Each new row is followed by what is left after taking away its nearest point in the smallest flat space through zero that holds the last named rows.

q_507 (3 x 14):
8.5, 25.4, -2.9, -35.4, 20.2, 35.9, -1.6, -19.9, -49.4, 15.9, 11.4, -53.5, 7.7, 0.2
20.7, 54.7, -14.0, 8.9, -6.9, -20.8, -3.0, -38.8, 22.3, -19.6, 11.0, 24.8, -11.6, 1.1
41.5, 0.9, 54.9, -3.1, -0.7, -9.4, -7.7, -25.1, -10.5, 3.3, -5.3, 0.0, -12.4, -2.3
New rows:
-22.0, -23.0, -1.0, -18.7, 18.9, -18.0, 38.2, 34.6, 17.6, 39.3, -22.3, 16.9, -13.7, -13.3 => -3.4, 11.0, -0.3, -26.6, 22.2, -17.4, 35.1, 6.3, 10.3, 35.8, -14.2, 11.0, -18.4, -13.1
9.4, -2.9, -3.2, -35.7, -1.5, 25.4, 3.1, 4.8, -7.4, 17.4, -1.2, 23.5, 29.6, -15.7 => 12.5, 0.4, -2.3, -29.3, -5.5, 16.8, 2.6, 1.7, 2.6, 12.6, -1.7, 34.9, 26.4, -15.7
19.7, -34.8, 14.0, 17.4, -35.1, -8.9, -9.2, -20.8, -26.3, 37.3, -0.8, 47.4, -6.8, -0.8 => 3.9, -15.3, -20.2, 8.3, -28.9, 4.9, -6.1, -21.7, -33.5, 37.2, 8.4, 33.4, 0.5, 0.8
-9.3, 45.2, -30.1, -15.0, -14.5, -32.5, -2.9, -4.8, -6.0, 17.6, -27.8, -6.7, 10.0, 27.8 => -5.2, 16.8, -4.0, -12.7, -15.9, -34.2, -4.0, 7.0, -9.2, 24.0, -36.7, -6.5, 9.0, 26.5
-5.5, -35.3, 27.1, -4.9, 14.8, -15.5, 3.4, -12.4, -47.8, 14.3, -9.3, 12.7, 39.3, 62.5 => -10.8, -9.1, 0.0, 1.2, 11.3, -22.9, 4.8, -21.9, -32.1, 3.1, -2.1, 25.9, 38.0, 63.9

q_95 (3 x 14):
-5.3, -38.1, -0.7, -27.3, 22.7, -7.7, 32.2, -14.6, 15.4, 11.2, 0.9, 15.1, 15.3, -17.8
32.3, 21.3, -13.2, 54.9, -15.9, -41.7, 29.2, -23.6, -36.4, 0.8, 17.8, 3.0, 34.0, 30.3
37.7, -33.2, 4.0, -2.1, 2.4, -29.8, -2.8, -47.2, -13.6, -19.7, 71.6, 38.0, 12.9, 29.5
New rows:
43.0, 17.4, 12.6, -0.4, 12.4, -39.6, 36.0, 14.1, 32.8, 3.2, -14.5, -12.4, -3.6, 51.8 => 35.5, 11.8, 18.4, -17.6, 15.0, -25.2, 18.3, 20.5, 42.9, -1.4, -13.3, -11.8, -18.3, 46.4
-7.1, 11.8, 14.8, -6.5, 2.2, 15.0, -22.3, 6.8, 8.1, 0.7, -25.1, -28.4, 2.2, -56.8 => 12.4, 4.3, 13.2, 4.1, 0.2, -4.3, -15.8, -14.5, -4.0, -5.3, 2.6, -14.7, 14.5, -40.9
26.8, 26.4, -7.7, -38.4, 43.6, -16.7, -42.2, 23.1, -2.9, -13.1, 10.1, -12.4, -44.8, 23.5 => 26.7, 21.9, -16.5, -28.4, 50.7, -33.6, -2.9, 16.8, -6.2, 2.2, -5.0, -13.3, -20.5, 16.3
13.3, -20.9, -40.1, 20.5, 20.4, 23.1, 0.6, 18.4, 31.0, 14.5, -28.1, 32.9, -61.6, -5.4 => 26.2, -17.1, -43.1, 36.1, 15.4, 9.2, 6.6, 7.7, 19.2, 12.1, -15.7, 37.1, -51.9, 6.6
18.6, 13.9, -19.5, -30.5, 39.5, 14.3, -10.6, -15.2, -45.1, -25.9, 31.7, -22.1, 4.9, -45.0 => 15.8, 23.2, -22.8, -21.4, 37.2, 13.0, -3.1, -9.7, -47.9, -20.8, 19.1, -29.2, 9.0, -46.9

q_248 (3 x 14):
9.5, 6.7, -0.2, 20.7, -24.6, -9.7, 24.2, 11.1, -8.3, 6.3, -25.8, 24.3, -5.5, -35.1
9.9, -51.0, 1.7, -2.4, 21.1, -29.1, -13.5, 37.6, -14.4, -17.9, 4.5, -15.5, -1.8, 20.0
53.5, -30.5, -3.7, -15.0, -12.0, -22.0, 31.6, 55.0, 11.3, 44.9, 6.1, -7.7, -6.5, -24.5
New rows:
22.1, -16.1, 0.1, 25.2, -14.8, -26.2, 16.5, 34.6, -10.6, -8.1, -22.1, 4.0, 13.1, -8.4 => 7.8, 7.0, -0.6, 9.7, -5.9, -1.8, 3.4, 3.7, 4.0, -4.3, -3.4, -7.4, 18.8, 10.0
35.7, -23.2, -13.8, 4.6, -38.0, -4.2, 11.3, 15.8, -22.0, -23.8, 21.8, 8.7, 6.3, 7.4 => 24.2, -4.8, -14.0, 0.6, -36.6, 10.8, 5.5, -5.8, -15.7, -24.0, 27.5, 7.4, 9.2, 13.6
-35.6, -2.8, -33.0, -12.1, 35.0, 20.2, 5.4, 20.9, -19.2, 18.9, 17.8, 32.9, 1.9, 30.0 => -30.2, 0.4, -33.3, -5.9, 25.2, 17.3, 15.7, 25.5, -20.6, 24.2, 9.3, 41.3, -0.2, 16.1
-6.3, 14.9, 20.4, -34.0, 25.5, 3.1, 15.1, -7.5, 8.6, 3.2, -3.5, -13.2, 24.3, -17.7 => -8.1, 5.7, 21.5, -24.2, 24.8, -6.7, 15.0, 0.2, -1.2, -7.6, -13.1, -7.5, 22.6, -20.8
11.5, 15.4, -10.3, 21.0, 35.0, 0.9, 22.9, -11.2, 25.9, -23.6, -4.7, 25.5, -10.9, -26.4 => 15.6, 4.1, -10.5, 11.0, 44.9, -1.0, 16.4, -4.8, 29.1, -22.1, 6.3, 13.8, -9.8, -14.2

q_386 (3 x 14):
2.2, 16.4, 7.8, 20.7, -8.8, -32.9, 4.8, -9.3, 17.2, 10.7, 20.7, -11.4, -0.4, 38.3
28.2, -6.0, -10.4, -51.6, -36.0, 10.1, 12.4, 18.8, -27.7, -33.1, 12.2, 30.2, 22.5, -0.6
29.9, -17.9, 9.2, -23.9, -2.1, -30.1, 14.3, -50.8, -16.3, -38.8, -15.6, 7.5, 20.5, -8.6
New rows:
28.1, 5.4, -23.0, -2.3, -30.7, 36.7, 17.0, -27.2, 33.6, -1.2, -21.6, 7.2, 36.5, 31.5 => 16.9, 4.3, -23.1, 8.5, -18.1, 45.8, 10.9, -25.0, 38.1, 8.7, -29.2, 1.3, 28.5, 22.0
-18.2, -28.6, 36.1, 24.0, -18.8, -32.6, -4.9, 19.6, 34.8, 30.5, -33.0, -10.2, -6.8, -2.8 => -5.7, -33.9, 31.1, -1.1, -32.7, -25.1, 0.1, 26.8, 20.4, 13.9, -31.2, 4.1, 3.3, -8.4
3.7, -24.2, 23.1, -29.6, 24.0, -9.6, -7.8, 34.6, 13.4, 17.2, 1.8, -25.2, -37.9, 9.9 => 13.2, -27.9, 24.8, -38.4, 19.9, -17.6, -3.1, 24.0, 8.3, 6.0, 0.5, -21.5, -31.2, 10.1
25.2, 10.5, -1.5, -4.6, 37.4, -22.2, 5.4, 8.3, 25.0, 7.2, 31.6, -33.9, -9.2, -8.5 => 29.2, 4.9, -5.8, -19.5, 33.5, -10.4, 6.0, 15.1, 15.3, -1.3, 28.0, -25.3, -5.3, -19.6
17.6, 6.5, 19.2, -33.6, -24.5, -32.4, -20.8, 37.1, 32.0, -19.0, -7.3, -14.1, -24.8, -28.1 => 13.2, 6.0, 21.8, -24.6, -16.3, -35.1, -22.8, 30.1, 36.4, -14.6, -11.9, -19.8, -28.5, -30.2

q_665 (3 x 14):
3.7, 2.7, -0.4, -18.9, -12.2, -14.3, 5.9, -13.8, 47.8, 8.2, 61.9, -14.8, -3.1, 3.7
-43.3, -15.6, 4.7, -9.8, -0.2, 2.2, 2.9, -80.0, 20.3, 14.1, 21.9, -19.9, -13.0, -30.7
-28.8, -10.7, -11.1, -14.4, 1.1, -19.3, 14.5, -8.4, -4.7, 36.4, 9.6, -58.6, -0.7, 28.8
New rows:
-37.6, -22.4, -5.5, -15.1, -26.2, -12.0, -17.8, -5.0, 13.7, 4.6, -10.5, -13.8, -19.5, 15.2 => -21.0, -16.3, -2.7, -9.9, -27.2, -6.9, -22.6, 9.8, 14.7, -9.0, -13.6, 7.6, -17.4, 11.0
-0.6, -27.0, -3.3, -33.6, 11.6, 49.5, 11.3, -0.3, 29.0, 7.6, 15.7, 5.3, 24.1, -60.8 => 1.7, -26.6, -9.7, -32.6, 14.6, 43.2, 15.3, 27.3, 10.3, 16.6, -0.2, -9.9, 29.0, -38.2
37.1, -6.3, 33.2, 31.7, 34.3, -19.2, 5.6, 32.8, -9.6, -22.5, -26.3, 20.2, 33.0, -9.9 => 12.8, -14.8, 31.2, 19.1, 31.8, -28.0, 12.7, -2.1, 7.1, -3.6, -1.2, -9.6, 27.4, -10.7
7.9, 3.1, -38.4, -7.0, 10.6, -12.2, -25.4, 33.6, -4.4, 6.7, 47.2, 1.8, -6.9, 2.1 => -8.4, -3.4, -35.5, -0.3, 16.5, -2.7, -28.4, 10.1, -19.8, 5.1, 24.3, 6.2, -10.4, -14.0
-7.8, -3.9, 25.5, -32.2, -18.4, 25.6, -2.6, -34.5, 37.2, 4.7, -8.5, -16.2, -9.4, 22.3 => 5.4, 0.6, 24.8, -25.2, -16.2, 28.6, -5.3, -8.8, 23.0, -2.8, -26.5, -4.7, -5.1, 28.8
8.6, -8.6, 8.8, -26.9, 23.7, 0.7, -23.1, -30.2, -4.0, 15.4, -15.4, -19.2, -15.0, -13.4 => 26.7, -1.7, 8.2, -26.6, 20.8, -1.5, -24.1, -5.8, 0.7, 9.1, -9.3, -10.3, -11.3, -5.0

q_969 (3 x 14):
-16.6, -13.7, -16.0, 3.9, 32.1, 0.9, 28.6, -2.6, 19.0, 4.2, 6.9, 31.1, 39.2, 0.5
-23.1, -49.4, 34.9, 1.5, 19.3, -13.5, -57.7, 6.2, -3.9, -7.7, 11.2, -29.3, 42.8, -9.6
17.2, -18.4, -20.6, 4.7, 16.4, 0.5, -15.1, -7.0, -20.8, -8.8, -13.9, -4.1, -41.6, -4.4
New rows:
-24.0, -29.4, 4.8, 16.6, 25.7, -0.6, 12.6, 0.7, 8.5, -11.2, 10.6, -36.6, -14.2, -19.8 => -20.7, -6.6, 5.9, 13.7, 8.2, 2.7, 28.2, 2.1, 13.4, -6.7, 11.2, -33.2, -18.4, -15.7
-31.3, -12.3, 32.6, -18.0, 25.5, -20.8, 38.6, 4.3, -27.1, 21.8, 22.7, 36.8, 15.5, -4.5 => -17.0, -6.4, 34.9, -19.2, 10.6, -20.5, 22.4, 3.8, -42.1, 17.9, 15.2, 20.3, -17.8, -5.3
-6.4, -16.4, 19.6, 25.0, 6.3, 7.5, -24.9, 1.9, 16.6, 5.1, 12.7, -7.9, -26.0, 5.7 => -7.3, -4.8, 13.0, 24.5, 4.7, 10.5, -4.9, 1.4, 24.4, 9.0, 13.9, 4.5, -21.2, 8.6
-15.7, -8.8, -17.5, 26.0, -37.5, -4.8, -17.2, -36.9, -7.9, -12.9, -31.7, 31.7, -12.4, -2.1 => -23.8, -8.5, -8.2, 24.8, -39.6, -6.3, -17.5, -34.2, -1.3, -10.8, -26.1, 31.0, 5.9, -1.7
